Every row belongs to one group in each of 4 separate groupings. Each group adds its own fixed numbers to the row, and there is some noise. The rows also spread widely along 14 directions, which tell nothing about the answers.
In the rows, 128 means zero.
Known rows, each followed by its group in each grouping:
[125 122 111 136 120 130 141 136 115 142 146 126 113  85 166 112  83 146
 145 115 118 117 116 126 112 149 115  79 104 132 116 138 132 112]
E bezip (4) Q
[ 55 150 136 121 154 123 142 140 152 109  93 120 101 109 145 147 139 136
 146 142 175 117 154 122  88 146 114 122  96 107 151 166 128 127]
C bisis (3) P
[187  65 146 118 144 108 103 103 151 157 135 139 127 155 104 199 139 105
 144  82 122 197  90 235 150  86 201 106 180 137  88 159 126  87]
W malar (3) B
[136 132 148 122 144 131 120 134 138 113 109 118 116 162  86 118 172 115
 127 127 138 106 112 124 137 132 140 167 157 129 162 137 135 164]
C bigad (2) M
[161 137 109 135 149  82 119 138 156 146 118 135 120 118  98 104 146 134
 113 111 133  83 129 127 132 108 107 149 153 118 134 127 146 147]
K bisis (2) B
[180  91 178 145 113 129 123 151  91 113 169 111  72 138 124  99 101 141
 174 105  85  93  66 153 136 172 122  89 145 143 138 132 100 113]
E bigad (0) Q
[144 122 116 143 119 121 114 121 113 136 146 110 137 146 126 122 130 118
 132 103 121 100 140 141 132 126  99 115 120 133 112 115 123 143]
K sola (0) P
[116 127 114 119 115 182 152 156 104 115 110 111 155 146 162 125  76 132
  83 123 119 114 152 107 170 110  94 122 117 134 148 135 115 168]
W gamo (1) M
[163 133  86 171 125  82 113 131 144 147 155 144 136  96 112  87 129 119
 109 121 124  97 118 113 129 119 103 142 122 113 108 106 138 110]
C malar (1) P
[108 113 169 124 124 108 120 154 119 115 133 135 151  79 151 126 111 123
 136 104 209 100 114 130 115 167  80  90 156 117 131 143 141  96]
W gamo (4) P
[112 152 107  86 157 144 118 124 120 148 131 138 107 108 112  94 160 155
 113 125 165 118 141 113 122 144 144 182 198 136 126 122 184 153]
W sola (0) Q
[189  85 180 168 129 116  82 124 117 136 153 138 129 141 114 100 115 130
 118  98 104 134  76 151 120  90 159 117 153 120 146 125 157 122]
K bezip (4) P
[102 134 135  77 119 201 103 134  93 118 119 101 121 180 126  95 123 126
  72 112 142  97 128 113 161 143 136 180 175 150  96  93 148 176]
E bezip (0) B
[118 124 139 148 114 147 133 124 127 103 100 119 141 147 123 148 115 148
 156 152 126 141 144 124 137  98 124 136  78 106 169 148 106 128]
W malar (2) Q
[123 131 143 124  93 170 134 138 137 114 150 126 116 143 127 143 119 104
 125 119 113 150 131 120 127 140 148 139 120 146 119 148 101  93]
E sola (2) Q
[146 127  72 130 147 110 174 117 140 149  97 125 119 150 117 142 116 176
 144 162  94 136 158 141 166  69 132 152  82 112 153 139 107 158]
W bisis (3) P
[126 145 145 141 111 136 127 116 115 108 141 139 158 115 111 119 135 112
 120 149 130 168 126  88 127 142 139 158 135 128 142 109 118 103]
E gamo (0) Q
[146 149  64 166 106 141 149 145 150 137 131 105 111 105 109  78 143  86
 135 114  91  91 140  85 104 178 113 122 108 132 141 122 118 167]
K malar (1) B
[166 105 116 113 143  89 149 135 101 144 117 116 120 118 110 154 131 127
 173  93 158 108 125 177 164 156  86  66 171 147 143 139 128 179]
W malar (4) B
[117 146  94 110 118 148 133 118 132 129 118 130 145 130 113 145 136  91
 103 127 136 161 141 120 147 144 146 148 145 148 112 114 121 129]
W malar (0) B
[144  96  99  70 132 148 153  98 112 151 120 116 128 161 128 198 128 142
 156 125 125 167 125 190 184 115 160 127 151 156  79 137 102 118]
W bigad (2) M
[ 98 174 109 111 139 149 154 153 102 132 151 118  60 109 156 123 120 109
  84 108 106 112 175  92 133 176  87  98 147 171 117 107 125 168]
K gamo (3) B
[113 154 158 170 112 148 117 157 131 104 138 125 128 135 135 100 116  76
  61 101 125 116 148  82 116 133 102 123 124 125 153 121 141 147]
W bezip (3) P
[123 114 162 119 109 153 129 117 120 110 118 131 174 155 109 153 133 103
 122 128 171 171 121 125 144 116 152 149 145 128 148 138 132 124]
E bezip (4) P
[169 103 181 138 135 108 103 147 126 129 162 142  78 117 100  84 141 160
 151 113 149  88  90 141 121 121 137 153 183 117 145 143 161 104]
E malar (4) Q
[126 140  99 100 128 124 139 114 122 146 143 125 120 129 125 149 140 147
 127 132 147 129 144 132 154 123 127 163 145 137  82 112 119 106]
K bezip (3) Q
[117 100 120 108 115 158 147 122 138 128 105 106 173 113 135 144 128 127
 167 111 183 128 122 146 119 149 134 114 135 112 114 170 134 121]
E bezip (3) M
[ 86  97 189 131 114 186 122 120 124 105 134 119 101 122 145 157 130 153
 192 132 167 149 138 147  71 117 150 128 117 106 142 184 140  74]
K malar (0) P
[103 126 117  90 154 166 128 145 152 141 119 138  69 128 133 109 114 172
 117 141 104 132  99 142 116 118 196 176 131 137 142 165 138 112]
C sola (0) Q
[111 136 110 105 161 108 108 143 148 125  89 132 110 148 123 107 114 113
  99 144 100 120  72 141 136 172 187 128  94 144 146 114 104 149]
W sola (4) P
[115 115 177 105 122 124 101 122 101 101 125 127 170 116 118 140 137  97
 146 118 179 143  77 137 124 207 140 116 167 136 122 110 112 100]
K gamo (0) P
[ 99 140 145 122 126 143 139 128 124 111 115 132 131 134 132 156 122 108
 121 127 142 157 140 115 123 133 130 116 115 134 153 139 126 138]
E bezip (2) P
[ 88 105 164 121 137 158  85 146 157 123 116  91  77 157 165 128 129 143
 140  86 139  70 131 178  80 117 133 118 106 107  95 167 135 114]
K bisis (2) Q
[161 119 225 174  68 142 104 106  58  76 186 128 171 154 106 158 121 106
 127 139 127 173 147  95 161 105  95 142 156 133 129  90 109  84]
W bisis (0) M
[137 137  90 121 161 116 141 124 130 145  91 131 119 113 123 127 125 127
 133 124 109 135 121 134 132 147 138  95 131 136 160 133 139 184]
W bigad (2) B
[126 149  77 120 147 103 158 100 134 146 110 133 136 145 116 191 150 118
 129 136 129 177 169 150 160  95 136 132 117 136 128 129 110 141]
K malar (3) Q
[ 75 128 120 102 131 140 104  88  55 121 117 115 195  92 200 178  84 116
 132 105 183 140 136 148 126 178  78  33 128 139  70  98 135 127]
K bigad (0) M
[ 95 131 137  98 129 144 108 149 165 128 129 102  95 146  99  89 194 101
 141 105 187  61 120 127  88 188 147 179 161 130 111 141 143 129]
K sola (4) P
[137 121 118 146 123 131 140 122 137 124 109 109 151 160 114 128 134 114
 135 121 125 127 136 134 134 114 127 128 100 113 147 136 118 160]
E bezip (3) P

New rows. What belongs after each?
[102 120  88  98 112 190 155 165 152 129 106  85  92 145 135 118 117 109
 130 110 110  98 117 134 125 179 144 127 111 150 122 161  95 153]
C bezip (1) B
[152 123 150 129 156  86 119 106  96 127 122 126 156 129  97 137 173 143
 156 134 171 123 140 132 139 115 102 131 169 120 159 112 152 173]
K gamo (4) M
[141 120 153 127 134 128 124 121 123 125 128 122 126 138 106 131 152 130
 146 130 145 127 119 128 122 124 143 142 149 129 152 137 140 141]
K bezip (4) M
[126 128 113 137 117 136 122 145 123 122 117 105 118 144 143  96  95 140
 115 118 103  63 122 120 137 138  95 120  88 123 122 113 108 153]
K bisis (2) P
[127 117 171 130 124 125  99 106  75 105 153  99 102 149 117 121 148 155
 177 147 126 106 126 129 125 153 111 134 127 132 114  91 123 131]
W bezip (0) M
[117 137 130 129 118 156 117 128 112 125 139 142 128 120 130 118 118  95
  89 119 133 155 126 106 132 149 153 132 152 146 124 108 146 131]
W malar (4) P
[176 115 109 135 128 133 152 107  98 147 141 111 121 168 124 182 118 108
 129  99  60 171 145 162 170  98 131  81 131 166 130 124 110 178]
K bezip (2) M
[169 108 165 184  63 142 140 137 102 112 183 119 136  78 133 118  94 112
 173 101 115 122 129 104 102 156  76  75 135 128 128 143 113  77]
K bisis (0) B
[156 144 161 149 126 114 128 138 128 130 171 152 100 113 113 143 135 107
  95 116 108 156 142 107 134 103 126 134 163 149 137 126 142 104]
W bezip (2) M
[139 106 136 101 135 140 153 172 137 125 117 101 102 124 111 108 141 153
 166 112 168  53 106 135 126 158 106 140 162 124 157 172 131 150]
K bezip (1) M
[121 130 113 152 142 132 129 122 152 136 119 121 135 122 136 123 144 128
 120 125 124 132 165 124 107  95 131 135 113 106 133 143 148 137]
W gamo (3) M
[143 150  74 149 148  90 166 149 174 147 108 122  99 110 108 126 136  96
 131 115  80 119 136 129 110 143 127  99 102 137 164 149 106 161]
K bisis (0) B
[147 105 147 153  76 158 185 141 116  97 120  95 151 129  94 146 126 117
 210 138 138 141 132 112 134 155  96 100 105 130 196 176  82 144]
C bezip (4) B
[110 118 167 102  97 160 124 133  80  99 131 111 131 138 151 157  83 131
 137 123 141 123 115 127 154 166  97  92 120 150 105 118  95 114]
E bezip (2) B
[104 125 106 117 169  91 147 124 153 148  96 148 131  89 153 156 103 177
 149 140 155 143 131 156 110  79 128 113  97 100 150 173 141 103]
E bezip (0) Q
[116 127  71  81 149 107 141 134 156 159 125 125 104 101 131 127 130 149
 136 128 142  94 106 156 134 151 140 149 144 138  69 133 119  97]
C bisis (0) M
[153 125  77 149 147 107 137 109 157 170 139 123  87 116 106 103 165 154
 161 123  99 119 148 138 101  91 139 151 114 119 124 136 157 145]
C bezip (2) P
[135 139 111 120 135 147 159 125 104 137 116 156 146  91 137 121  93 148
 117 144 131 163 112  99 145 130 147 120 147 134 177 140 145 143]
K bigad (4) Q
[106 146 146  91 131 123 167 151  99 100 117 135 118 110 126 159  99 144
 142 155 158 141 103 115 167 181 111 118 135 148 158 139  89 116]
C bezip (3) Q
[128 120 134  71 159 108 146 154 119 150 152 148  73 102 128 138 127 161
 123 117 161 113 104 159 151 144 123 146 197 156 108 137 134 100]
C gamo (0) P
[115 120  86 156 116 165 161 136 128 148 145  98  84 131 179 145 105 104
 139  91  81 124 166 144 100 129 112  60  82 137 113 157 112 141]
K bigad (1) P
[132 139  96 129 131 145 130 101 100 152 139 145 147 125 157 147  96 129
  84 116 104 169 146 130 151  86 132 119 139 139 108 111 143 126]
K bigad (0) Q
[ 99 125 113 122 144 137 113 115 131 129 101 127 135 143 142 121 121 130
 113 141 131 132 105 137 126 125 160 136 102 121 125 125 130 133]
C bigad (4) P
[143 121 140 149 131  94 123 137 135 111  87 129 205 137 122 136 102 109
 108 112 164 122 105 137 155 112 100 104 117 101 168 142 120 146]
E bezip (3) Q
[151 112 144 143 136 138 144 143 140 123 113 117 111 158 118 129 122 148
 139 129  95 131 120 144 139  96 144 136 110 119 178 161 106 142]
K gamo (3) Q
[114 101 143 118 112 178 123 129 155 117  94 104 147 178 114 122 138 132
 139 130 145 131 111 145 121 100 182 174 108 106 146 164 123 130]
E bezip (4) Q
[148 119 163 149 104 124  98 134 103  84 104 105 188 177 100  95 119  96
 117 135 122 111  82 113 164 161 127 134 106 122 163  90  83 160]
E gamo (4) Q
[129 106 145 123 144 125 144 154 131 132 124 121  74 124 143 132 104 167
 149 132 111 113 125 153 130 107 126 107 110 132 150 161 114 122]
W gamo (4) B
[125 156  83 152 100 101 115 112 109 118 107 115 242 114 124  97 118 116
  99 133 180  91 158  80 160 123  43 146 109  97 118  79 132 147]
W bezip (0) Q
[104 143 110 119 165 112 103 112 125 141 114 107 108 126 112 111 179 119
 144 107 144 116 131 145  93 161 136 125 153 130 128 116 166 181]
C bezip (0) Q
[ 95 144  94  74 186 147 140 115 108 161 120 134  55 135 163 143 121 191
 106 141 110 121 156 146 138  83 147 147 141 146 112 129 161 154]
K bigad (0) M
[102 113 184 113 142 135  87 119 104 115 129 132 110 147 136 122 123 151
 120 136 154 128 105 138 119 115 154 144 135 125 125 118 151 120]
E bezip (4) P
[118 124 153 129  97 141 125 135 113 108 153  92 117 133 112 108 163 126
 166 127 172  73 137 109 122 162  86 153 139 128 109 124 121 118]
C bezip (4) M
[117 129 157 130 110 158 125 137 119 109 140 122 116 111 128 115 119 118
 144 126 123 136  96 110 103 178 148 124 133 138 143 136 117 102]
K bezip (0) Q
[159 103 164 153 134 116 106 117 132 129 170 126  57 126 107 111 148 156
 183 146  65 154  95 150  93 133 190 146 120 131 126 128 111  71]
W gamo (0) Q
[133 152 170 163 114  79 136 152 146  76 101 115 175 157  71 151 164  68
 146 134 164 110 138 102 137 148  72 125 109 119 210 144  78 146]
K sola (0) B
[187 114 133 146 114  81 143 101 111 142 166 149 135 120  98 169 138 155
 171 144 127 159 144 139 157  75 112 133 138 137 131 130 111  88]
K sola (4) B
[126 113 112 120 125 114 153 134 140 136 123 108 130 112 115 142 154 126
 174 118 164 111 144 146 127 142  97 115 134 131 126 154 113 130]
C gamo (4) B
[104 129 159 140 137 129 129 174 150 106 109 107  96 138 142 128 109 111
 125  98 124  88 118 144 102 145 111  95 110 121 167 170 109 135]
K bisis (0) Q
[126 147  85 116 146 106 159 114 162 151 115 144 126  98 108 158 156  92
 128 119 138 180 145 133 117 147 164 122 155 138 120 143 136 131]
E bisis (3) B
[101 137  93 116 122 107 172 145 130 137 114 123 160 113 145 171 117 132
 138 118 201 103 177 136 155 109  47 101 111 126 136 163 116 134]
C sola (4) P
